There are 5 hidden switches. A switch that is on adds its own fixed numbers to the row, and there is some noise. The rows also spread widely along 3 directions, which tell nothing about the answers.
(in the rows, 128 means zero)
Some rows, each with its switches (1 for on, 0 for off) after it:
[121 118 114 174 160 146 125 111 103 129 124 160 153 121] -> 0 0 0 0 0
[132 115 146 197 179 148 100 122 101 100 106 151 178  77] -> 0 1 0 1 1
[101 114  92 185 160 151  92 158  67 133 108 166 178 101] -> 0 1 0 1 0
[121 127 117 175 160 174 102 148  95 106 102 167 149 103] -> 1 1 0 0 1
[125 112 124 190 167 151 133 101  93 111  99 158 155  87] -> 0 0 0 1 1
[104 139 132 190 148 140  70 105 141  88  80 187 158  83] -> 0 1 0 1 1
[144 123 155 186 158 145  82 129 140  97 105 164 161 112] -> 0 1 0 0 1
[121 122 113 177 155 158 108 114  98 109  91 174 158  93] -> 0 0 0 1 1
[128 115 144 187 165 143 113 123 119 109 112 154 160 103] -> 0 1 0 0 1
[129 150 130 181 147 184  94  81 127  86  91 167 129  94] -> 1 0 1 0 1
[126 126 135 174 176 151 123  83 106 100 123 154 144  99] -> 1 0 0 0 0
[142 112 158 186 182 166  63 132 102  79 102 164 181  75] -> 1 1 0 1 1
[111 116 120 188 163 146  80 143  89 115 112 166 172  95] -> 0 1 0 1 0

New rows. What belongs after each?
[ 90 140  78 165 131 143 126 107 105 130 101 174 132 132] -> 0 0 0 0 0
[117 129 123 203 149 167 120 120 105 116 107 150 155  98] -> 0 1 1 0 1
[119 141 134 200 141 159  87 115 136 100  99 163 150  99] -> 0 1 1 0 1
[125 111 108 180 152 162 144 131  84 137 114 153 153 119] -> 0 0 0 0 1
[168  94 154 179 171 150 105 132  95 132 137 141 178 139] -> 0 0 0 0 0
[123 123 121 182 153 151 107 107 105 101  94 176 155  92] -> 0 0 0 1 1
[135 134 165 202 171 150  98 101 111 114 139 137 167  96] -> 0 1 1 0 0
[115 137 107 192 141 175  97 104 100 111  95 174 148  85] -> 0 0 1 1 1
[145 144 150 199 141 154  97  77 147  92 105 162 143 104] -> 0 0 1 0 1
[139 116 122 176 165 173 121 118  92 111 100 163 142 110] -> 1 0 0 0 1
[127 122 135 188 157 144 100 127 126 105 107 164 159 107] -> 0 1 0 0 1
[149 112 152 189 167 153  95 146 115 108 122 155 175 113] -> 0 1 0 0 1
[114 128 127 171 169 153 125  89 102 106 112 157 140 105] -> 1 0 0 0 0
[134 111 139 174 178 160 121 106  88 113 128 148 151 104] -> 1 0 0 0 0
[130 111 153 187 195 155 100 116  78  99 127 151 170  67] -> 1 1 0 1 0
[ 98 112 106 189 163 163 121 147  75 124  96 168 165  81] -> 0 1 0 1 1
[ 86 142  85 168 128 142 123 100 127 115  92 180 127 125] -> 0 0 0 0 0
[ 91 133  75 171 129 157  66 157  91 121  79 197 156 114] -> 0 1 0 1 0
[128 118 155 198 179 140 100 113 115  96 111 159 169  69] -> 0 1 0 1 1
[133 116 145 181 165 136 100 127 114 118 130 151 166 115] -> 0 1 0 0 0
[168 121 139 179 160 199  94 126  86 109 112 154 156 106] -> 1 0 1 0 1
[127 115 124 183 173 149 115 109  90 117 116 160 165  97] -> 0 0 0 1 0
[121 137 138 198 155 155 100 101 114 112 135 146 154  94] -> 0 1 1 0 0
[114 123 115 175 161 172 133 106 103 106  98 167 138 101] -> 1 0 0 0 1
[132 132 164 207 172 148  82  88 111 100 133 144 168  64] -> 0 1 1 1 0
[157 126 127 181 161 204  45 137  68 108 106 172 167 102] -> 1 0 1 1 0
[107 125  82 161 138 156 114 128 102 138  98 174 141 136] -> 0 0 0 0 0
[104 147  99 189 130 167  81 128 109 123 105 168 145 112] -> 0 1 1 0 0
[134 101 158 199 184 136 133 120  94 126 149 128 180  96] -> 0 1 0 0 0
[131 127 118 177 153 186 117 105  73 121 119 147 140 107] -> 1 0 1 0 0
[103 117  83 167 158 174 130 130  67 133 110 172 137 116] -> 1 0 0 0 0
[121 125 132 181 157 144 102 126 126 108 111 160 158 110] -> 0 1 0 0 1
[ 66 148  92 182 146 129 137  90 124 115 106 164 130  99] -> 0 1 0 0 0
[118 129 119 180 145 146  78 139 123 115 110 167 157 125] -> 0 1 0 0 0
[104 147 128 203 142 157 117  99 126 105 110 156 143  85] -> 0 1 1 0 1
[108 127 132 178 166 155  96 115 106 104 113 164 145  99] -> 1 1 0 0 0
